There are 4 nested groupings, the coarsest first. Each group lies inside one group of the grouping before and may be the whole of it. The rows also spread widely along 10 directions, which tell nothing about the answers.
In the rows, zero is written as 128.
Known rows, each followed by its group in each grouping:
130  124  160  101  157  162  122  117  132  139  139  146  141  170  166  105  149  94  170  128  123  138  140  148  113  126  91  135  84  119  144
k21 k784 k156 Momon
113  114  80  188  136  123  117  144  138  169  146  109  104  122  131  119  129  114  111  156  108  103  145  180  102  111  119  159  118  189  119
k21 k16 k514 pok
116  115  132  133  164  107  127  144  141  107  147  109  132  181  120  125  136  135  138  159  82  104  123  146  97  115  75  187  97  184  159
k21 k705 k32 pob
148  138  141  155  148  124  116  148  149  157  124  128  95  129  153  123  139  87  110  138  127  135  116  145  111  143  133  123  117  157  125
k21 k252 k593 teki
138  130  119  110  137  151  110  130  142  154  139  104  131  172  151  106  140  114  158  130  95  152  158  144  97  155  87  163  94  134  139
k21 k252 k593 goge
107  102  123  136  158  108  139  156  136  117  132  112  119  112  94  153  116  151  111  158  108  87  134  185  139  82  117  123  147  157  145
k21 k784 k40 sime
136  66  108  134  117  140  143  117  114  99  120  124  131  98  88  144  121  177  106  162  131  95  149  135  157  118  159  116  140  111  144
k162 k538 k306 gizu
113  131  151  123  144  135  133  149  103  166  172  134  112  115  134  114  146  88  94  140  118  108  149  156  125  102  142  166  134  160  100
k21 k252 k158 sudas
145  129  124  140  120  138  117  137  141  109  135  129  136  149  114  145  142  134  126  141  113  118  120  133  104  146  109  143  104  168  152
k162 k134 k169 voron
112  172  169  110  98  164  128  119  142  132  216  186  158  162  111  122  171  97  153  98  96  133  134  121  127  154  122  167  96  151  132
k162 k134 k894 Deko
140  136  121  129  116  139  127  130  145  154  121  180  102  87  98  182  149  142  111  127  145  125  134  184  162  140  174  60  151  135  128
k162 k538 k311 Nubab
122  113  127  146  102  114  151  143  134  103  159  148  125  85  44  177  135  176  76  151  110  89  136  144  161  123  180  118  169  156  134
k162 k538 k307 sene
149  126  215  86  124  155  140  139  116  103  116  138  142  98  111  169  120  125  87  114  159  131  113  140  160  105  151  68  137  98  160
k21 k16 k126 disiv
126  153  180  106  120  176  126  127  150  127  166  113  165  157  156  107  128  84  149  100  114  153  137  130  98  122  85  145  72  121  154
k21 k16 k126 lazo
139  155  164  112  97  178  115  119  120  152  166  152  152  130  137  129  150  100  113  108  131  140  149  124  125  147  144  125  106  128  125
k21 k252 k738 Kigev
132  100  172  108  145  144  135  114  140  89  111  171  142  126  116  165  133  141  144  139  146  109  101  153  159  103  117  81  108  108  171
k162 k134 k169 biku
127  144  129  133  77  167  116  120  122  120  172  133  173  132  82  158  142  156  89  126  110  118  155  123  129  145  142  144  119  153  139
k21 k252 k158 sudas
110  97  147  139  116  185  141  111  148  125  141  71  162  87  166  97  80  105  138  116  144  133  155  145  126  75  116  105  87  64  153
k21 k16 k126 lazo
120  118  160  125  88  165  142  145  105  102  185  64  177  106  101  116  103  130  78  125  108  111  162  108  107  98  129  176  117  132  142
k21 k16 k126 lazo
112  138  176  103  123  151  137  142  105  136  198  134  146  144  120  108  147  95  111  125  101  114  150  132  115  109  119  188  112  156  123
k21 k16 k126 lazo
131  117  154  127  114  165  130  138  91  154  159  113  128  102  146  106  131  93  87  128  139  123  157  135  121  111  151  146  123  128  113
k21 k16 k126 disiv
100  121  185  99  162  107  160  165  121  121  170  145  109  91  91  150  127  114  107  136  114  87  119  175  161  69  144  137  163  146  128
k162 k134 k894 Deko
109  129  131  138  107  141  150  143  170  123  170  91  142  86  93  134  103  140  125  116  101  129  156  145  146  120  144  105  143  104  141
k21 k784 k40 sime
120  139  202  103  158  144  145  140  135  149  159  172  111  124  157  105  150  63  143  115  138  130  120  147  148  112  135  108  119  114  125
k21 k784 k40 sime
146  165  132  114  58  193  106  122  114  149  180  135  174  148  105  142  154  132  106  98  111  151  170  121  105  175  134  150  103  150  138
k21 k16 k514 pok
115  115  160  145  130  141  154  118  165  128  142  164  119  76  122  140  122  112  130  127  147  118  120  160  169  101  161  73  126  97  139
k162 k538 k307 sene
129  152  139  137  158  142  113  141  133  174  147  166  98  138  170  115  159  63  143  124  132  126  119  176  104  124  115  138  101  174  115
k162 k134 k894 Deko
128  126  193  101  132  130  151  152  125  80  173  116  151  138  98  129  130  117  117  131  100  109  117  109  118  109  107  170  115  144  156
k162 k134 k169 biku
133  94  115  159  131  135  120  131  138  98  112  70  149  129  123  133  101  150  104  160  115  100  133  138  101  101  102  141  103  147  161
k21 k252 k738 Kigev
133  145  207  135  153  142  118  137  134  130  117  160  130  112  144  159  128  82  89  129  163  108  83  169  131  79  124  81  105  158  150
k21 k252 k593 goge
138  127  171  105  111  180  117  110  123  113  129  134  175  134  132  148  128  129  118  120  142  125  135  135  128  113  117  106  92  110  160
k21 k252 k738 Kigev
112  97  162  134  153  153  149  126  130  143  154  122  113  92  177  79  115  68  147  127  147  117  132  142  139  85  137  130  107  92  121
k162 k134 k894 Deko

New rows, each followed by its group in each grouping:
109  118  162  111  110  152  147  129  125  103  185  128  162  133  96  117  133  135  125  126  102  113  152  116  142  119  129  152  121  118  142
k21 k784 k40 sime
130  134  126  138  98  157  117  98  155  155  156  203  128  148  109  146  168  134  151  121  121  142  138  144  161  176  148  102  112  127  138
k21 k16 k514 pok
132  62  129  76  150  162  125  84  139  113  82  142  146  147  137  146  123  175  187  145  135  132  153  162  173  118  104  78  105  43  173
k21 k252 k738 Kigev
125  136  169  87  146  138  128  146  126  137  142  141  130  139  113  155  139  121  124  127  114  125  136  175  134  107  112  126  128  144  146
k21 k16 k126 lazo
110  100  98  96  132  131  135  150  106  122  161  90  144  142  79  135  130  178  123  152  76  102  184  162  121  115  107  179  145  148  137
k21 k784 k40 sime
111  99  114  146  157  112  125  136  128  144  135  147  108  145  112  141  144  134  126  163  109  92  130  186  130  100  110  151  124  176  138
k21 k16 k514 pok
125  142  153  137  132  139  128  140  150  138  154  121  126  142  136  120  134  98  127  123  109  137  130  147  112  128  111  142  107  147  139
k21 k16 k126 disiv
132  87  156  94  167  140  136  148  111  123  83  85  126  81  132  160  92  140  97  148  155  108  139  188  147  61  128  83  145  98  151
k21 k252 k158 sudas
127  142  125  136  150  141  124  155  178  145  97  89  115  71  139  171  86  118  134  111  142  135  124  216  123  89  117  57  130  126  154
k162 k134 k894 Deko
117  117  181  116  124  131  149  121  146  96  162  156  143  127  86  148  136  141  118  136  115  111  118  119  171  123  146  120  134  110  151
k21 k252 k158 sudas
121  112  177  151  143  129  151  138  156  106  141  136  119  80  129  135  111  99  116  133  146  108  97  141  149  88  145  91  123  117  145
k162 k134 k169 biku
127  125  136  138  119  117  137  152  130  120  149  119  125  99  78  171  123  160  77  142  112  106  131  145  142  122  157  120  154  159  143
k21 k705 k32 pob
111  135  173  172  99  175  136  116  159  118  177  109  166  108  153  97  106  77  117  111  136  126  122  118  114  95  123  126  74  119  145
k21 k16 k126 lazo
136  136  117  155  103  144  131  116  163  132  161  164  125  138  113  126  157  126  142  128  107  137  136  123  127  176  143  132  109  141  133
k162 k538 k307 sene
134  128  159  132  131  153  127  130  122  138  143  161  121  111  148  129  145  88  117  130  153  115  117  146  130  114  140  115  110  142  128
k162 k134 k169 voron
111  116  97  182  118  133  135  141  148  183  157  110  91  61  130  118  113  108  97  139  130  118  157  171  144  110  177  109  150  131  101
k21 k16 k126 lazo
117  102  147  172  99  145  143  108  162  94  162  116  154  111  112  114  112  134  116  140  117  111  126  94  146  124  147  125  106  103  150
k21 k252 k738 Kigev
156  130  139  132  111  164  120  129  109  127  133  142  139  131  131  133  151  116  101  132  140  122  137  128  101  143  136  136  102  156  135
k162 k538 k307 sene
114  134  153  92  136  163  117  117  126  146  154  167  150  163  132  139  153  116  152  124  116  127  144  175  129  111  94  140  93  139  144
k21 k16 k126 lazo
143  127  156  144  112  169  118  113  142  138  130  153  136  124  148  131  136  104  121  119  151  138  124  135  133  136  139  91  96  118  144
k21 k16 k126 lazo
117  142  138  196  104  174  112  105  158  162  164  139  140  109  172  97  127  68  114  122  148  128  125  135  115  117  138  116  75  140  122
k21 k252 k593 goge
139  89  124  146  128  134  133  127  124  116  134  143  116  136  116  115  146  140  123  153  123  112  138  114  144  152  148  127  129  125  134
k21 k784 k40 sime
124  103  120  158  108  173  127  105  123  145  155  147  134  100  153  105  135  101  129  134  149  115  145  133  133  118  147  122  95  116  122
k162 k134 k169 biku
121  142  163  104  85  177  136  112  156  103  170  118  186  126  95  149  118  147  130  102  112  144  153  118  147  136  127  114  109  87  162
k21 k252 k158 sudas
115  142  147  108  125  165  126  119  165  122  150  99  171  144  140  135  110  127  159  108  109  147  145  156  114  113  82  123  82  112  172
k21 k705 k32 pob
146  129  182  93  133  139  133  136  132  123  130  156  128  143  109  155  146  127  126  123  127  136  120  141  146  142  130  106  128  125  157
k21 k16 k514 pok
161  170  163  117  122  157  90  144  120  95  113  154  166  174  106  197  156  132  99  122  132  111  94  157  80  131  85  126  87  218  176
k162 k134 k894 Deko
147  146  163  128  98  161  130  153  93  124  182  108  142  115  123  110  139  94  78  117  123  119  142  96  96  138  151  179  120  161  120
k162 k134 k894 Deko
142  141  128  109  169  78  140  205  151  156  130  73  64  113  98  149  120  126  103  142  79  137  142  177  112  138  130  145  182  171  126
k21 k16 k126 lazo
110  126  211  123  153  149  145  112  127  110  174  202  144  161  153  102  165  62  146  133  135  101  95  130  125  90  105  158  71  151  139
k162 k538 k307 sene
109  112  138  88  106  167  152  155  86  137  207  59  152  91  116  90  108  117  109  115  98  116  196  127  112  100  137  203  139  110  111
k162 k134 k894 Deko
116  98  88  174  106  129  136  133  156  150  127  116  109  57  84  168  102  169  95  144  133  109  151  182  170  112  178  70  165  119  134
k21 k16 k514 pok
120  137  120  180  93  185  110  113  153  117  152  72  187  128  151  116  102  111  111  122  127  125  143  129  80  108  95  144  62  143  155
k21 k252 k158 sudas
116  85  130  146  119  149  137  106  133  128  150  145  131  122  124  113  133  132  132  146  128  114  142  129  157  120  146  124  114  101  137
k21 k16 k126 lazo
134  148  175  114  111  150  126  128  119  129  163  206  136  138  95  158  172  123  107  121  131  118  123  132  159  151  160  104  131  150  133
k21 k784 k40 sime
125  115  183  109  160  137  131  122  151  94  115  137  148  152  131  147  126  124  142  137  127  118  105  151  138  98  93  111  99  119  173
k21 k252 k158 sudas
199  105  130  42  126  145  115  150  71  140  78  121  103  131  101  179  153  187  92  136  135  156  169  127  143  199  169  98  174  106  145
k21 k705 k32 pob
111  102  153  96  165  119  138  116  156  127  136  181  119  172  111  144  154  139  180  143  101  122  122  174  165  124  99  124  119  120  160
k21 k16 k514 pok
137  152  158  104  115  142  135  128  184  144  142  166  116  120  104  162  140  134  152  102  116  167  132  152  171  169  151  65  139  92  150
k21 k16 k126 lazo
123  128  198  116  125  144  137  138  127  82  165  108  173  145  108  130  121  117  102  133  107  104  117  110  112  96  103  163  99  146  160
k21 k252 k738 Kigev
108  115  185  109  93  187  142  116  77  124  190  129  177  85  123  124  122  114  74  118  150  101  156  121  145  77  159  138  115  110  129
k21 k705 k32 pob
139  101  143  94  144  163  125  132  105  147  123  102  132  142  159  109  128  111  138  132  129  136  158  154  111  116  103  145  104  112  143
k21 k16 k514 pok
118  110  128  126  145  148  136  133  130  140  131  120  126  101  137  130  121  115  127  138  134  111  146  183  121  86  121  122  115  131  133
k162 k538 k307 sene
83  79  198  138  167  132  162  110  143  99  171  148  140  139  150  83  122  83  153  150  123  91  106  134  151  54  101  155  85  106  150
k21 k16 k126 lazo
117  138  113  143  116  131  132  159  157  141  149  78  133  98  90  160  101  147  102  128  98  122  151  182  119  108  122  124  143  157  146
k21 k16 k514 pok
106  110  142  157  133  138  141  118  152  103  148  148  148  118  114  141  126  127  125  144  125  93  118  162  130  82  116  127  98  149  152
k162 k538 k307 sene
144  66  132  99  160  121  145  137  132  114  78  91  104  93  113  153  102  170  122  156  135  126  145  154  171  117  151  80  163  66  153
k21 k252 k158 sudas
113  134  159  112  133  124  134  140  150  95  153  154  148  134  82  178  136  147  128  135  106  98  111  169  139  98  105  126  122  164  162
k162 k134 k169 voron
111  81  150  113  163  105  164  154  138  113  165  77  108  139  124  80  115  119  146  155  78  119  149  120  127  110  110  192  134  108  137
k21 k16 k126 lazo
130  139  167  119  156  135  113  154  149  84  98  89  167  152  113  186  103  142  110  136  119  106  100  193  87  64  51  117  89  183  195
k21 k16 k126 lazo
147  170  158  129  129  153  120  128  172  179  135  163  100  118  163  130  150  73  143  100  141  171  126  148  140  171  153  76  117  111  122
k21 k252 k158 sudas
155  148  176  101  122  150  124  159  93  160  147  141  110  112  127  139  152  94  75  120  138  133  140  139  122  140  161  128  143  154  113
k21 k16 k126 lazo
97  78  150  107  126  154  146  105  110  119  173  146  152  133  111  112  134  140  139  146  113  100  157  141  162  92  128  154  115  96  138
k21 k16 k126 lazo
125  122  153  180  132  128  143  147  145  136  156  129  106  96  138  104  128  84  98  138  133  110  117  124  131  119  159  117  127  144  119
k21 k784 k40 sime
73  94  164  150  149  107  171  138  174  88  161  93  143  70  87  151  75  149  113  145  111  85  115  170  172  38  130  103  141  110  167
k21 k705 k32 pob
128  129  139  149  132  154  111  118  157  110  103  152  153  129  118  177  126  141  125  131  147  110  108  179  134  104  108  63  98  146  171
k21 k784 k40 sime
122  119  109  185  91  174  114  97  168  134  133  133  155  110  132  140  116  134  127  126  142  128  133  149  135  124  134  82  88  118  153
k21 k16 k126 lazo
132  164  128  164  61  192  124  137  141  152  190  86  158  69  141  110  109  85  94  91  134  145  161  118  96  135  154  128  102  130  117
k162 k134 k169 biku
120  123  197  151  124  155  139  119  144  110  159  148  146  126  146  110  128  81  118  125  142  116  103  118  133  99  128  121  87  126  148
k21 k16 k126 lazo
127  92  154  104  174  129  138  147  82  129  124  141  111  120  130  132  141  110  101  164  139  80  128  179  121  68  120  152  126  167  127
k162 k538 k306 gizu
126  165  173  123  98  195  116  125  118  169  170  149  158  110  152  132  139  74  104  94  149  138  142  160  115  111  131  114  94  144  129
k21 k16 k514 pok
120  85  119  113  131  134  126  138  87  113  144  114  142  147  88  141  137  166  97  167  103  86  158  152  122  100  115  179  129  161  140
k21 k16 k126 lazo
119  85  142  144  99  156  163  99  155  103  164  145  140  97  112  106  124  139  144  133  128  122  145  102  171  133  168  112  118  65  142
k162 k538 k307 sene
122  102  190  112  134  157  140  116  106  115  165  151  145  151  144  96  145  94  127  137  129  113  128  111  134  106  121  158  93  116  139
k21 k16 k126 lazo
130  127  135  126  49  203  127  111  88  143  206  103  180  101  119  96  132  122  81  112  121  128  195  81  121  147  172  171  114  104  107
k21 k252 k738 Kigev
120  122  184  141  129  166  133  130  121  100  152  117  168  129  149  108  118  90  110  127  141  104  117  126  107  83  104  134  82  139  153
k21 k784 k40 sime
136  138  140  129  168  135  129  183  118  186  128  78  81  69  183  110  109  53  101  126  143  128  141  191  88  83  127  125  132  154  104
k162 k134 k169 biku
89  83  145  136  137  157  143  107  120  119  169  112  159  120  143  93  116  112  132  150  122  93  151  139  139  67  114  163  96  104  134
k21 k252 k158 sudas
137  153  110  122  94  151  117  157  104  149  180  109  143  126  80  148  148  149  81  131  91  120  180  140  101  154  145  167  149  182  115
k21 k784 k156 Momon
88  128  146  131  127  167  142  127  146  146  184  112  148  87  148  106  107  88  147  108  125  116  151  173  132  71  122  134  106  109  127
k162 k134 k894 Deko
149  153  94  150  124  134  116  151  188  156  112  108  104  116  122  153  123  135  140  117  111  161  143  168  121  175  133  73  135  135  143
k21 k784 k40 sime
100  126  151  123  106  156  148  111  168  119  188  122  159  124  111  113  121  127  153  116  98  137  155  121  156  129  130  135  113  83  143
k21 k252 k158 sudas
132  129  183  146  101  155  132  112  120  124  178  191  141  151  116  118  166  99  108  128  131  115  112  98  142  147  149  145  101  149  135
k21 k16 k514 pok
117  113  132  147  131  144  130  126  144  166  122  151  108  72  120  162  118  124  108  132  155  115  133  199  168  95  161  61  145  121  133
k21 k16 k514 pok
138  138  138  86  105  158  117  136  114  102  159  127  171  164  89  157  147  156  130  124  94  123  150  134  105  142  94  166  105  156  159
k162 k134 k169 biku
132  122  161  121  125  157  134  112  136  152  162  172  120  152  150  98  160  89  154  121  125  144  136  122  142  155  134  136  101  113  132
k21 k16 k514 pok
103  131  171  124  146  133  156  150  182  107  152  89  139  82  125  138  85  105  143  115  117  124  118  171  134  69  105  101  118  107  159
k162 k134 k169 biku
150  139  136  106  113  155  130  171  98  148  151  77  121  81  123  133  118  110  81  121  125  130  163  142  99  125  147  144  145  144  116
k162 k134 k169 biku
158  113  95  115  154  119  115  156  126  141  106  103  101  158  113  142  146  156  130  156  96  132  157  156  104  166  115  141  141  157  138
k21 k784 k156 Momon
113  116  156  133  156  104  154  166  131  140  155  133  84  69  103  141  121  110  100  140  125  97  121  167  158  91  168  119  171  143  116
k162 k134 k894 Deko
146  123  168  96  132  152  156  165  118  142  130  76  112  49  136  129  98  102  89  115  147  137  157  154  127  100  165  99  156  94  123
k162 k538 k307 sene
112  86  122  155  151  102  143  139  154  121  127  125  107  118  96  148  118  152  122  163  110  97  121  171  152  101  128  120  141  143  150
k21 k16 k514 pok
111  109  139  126  118  135  127  106  149  102  142  172  156  138  72  180  141  176  125  148  111  96  126  158  169  113  129  105  125  133  161
k21 k252 k738 Kigev
130  141  107  124  95  155  128  136  147  123  159  108  156  126  90  151  130  156  123  122  95  130  165  152  107  140  119  144  118  148  145
k162 k538 k307 sene
119  139  167  110  122  197  118  104  134  132  155  146  175  153  170  103  137  86  163  104  138  139  144  145  114  112  89  120  62  108  150
k21 k784 k40 sime
161  101  182  103  159  131  131  156  101  93  111  89  129  166  144  112  128  112  108  150  121  121  116  111  89  119  94  168  103  147  159
k21 k16 k126 lazo
133  153  123  119  81  164  128  136  132  147  193  126  139  117  103  124  144  124  125  101  99  144  168  117  124  172  155  155  133  131  118
k162 k134 k894 Deko
113  124  168  93  124  150  130  116  136  114  138  178  156  131  83  186  139  159  127  128  127  112  128  178  171  100  125  88  126  122  163
k21 k16 k126 lazo
154  104  149  157  133  121  134  176  100  98  105  50  123  78  105  152  93  137  28  161  142  91  123  124  105  93  154  131  153  163  142
k21 k252 k158 sudas
127  123  190  115  131  139  142  132  128  124  158  162  123  128  118  128  145  106  113  128  127  126  120  128  154  125  145  122  126  121  138
k21 k16 k126 disiv
128  156  136  125  109  178  100  117  115  178  163  159  146  138  146  130  157  94  115  117  131  131  153  161  115  131  129  138  97  155  117
k21 k252 k593 teki
139  117  118  149  114  154  107  107  161  95  102  123  165  150  109  169  123  168  129  141  126  122  123  144  126  134  104  98  92  132  179
k21 k252 k158 sudas
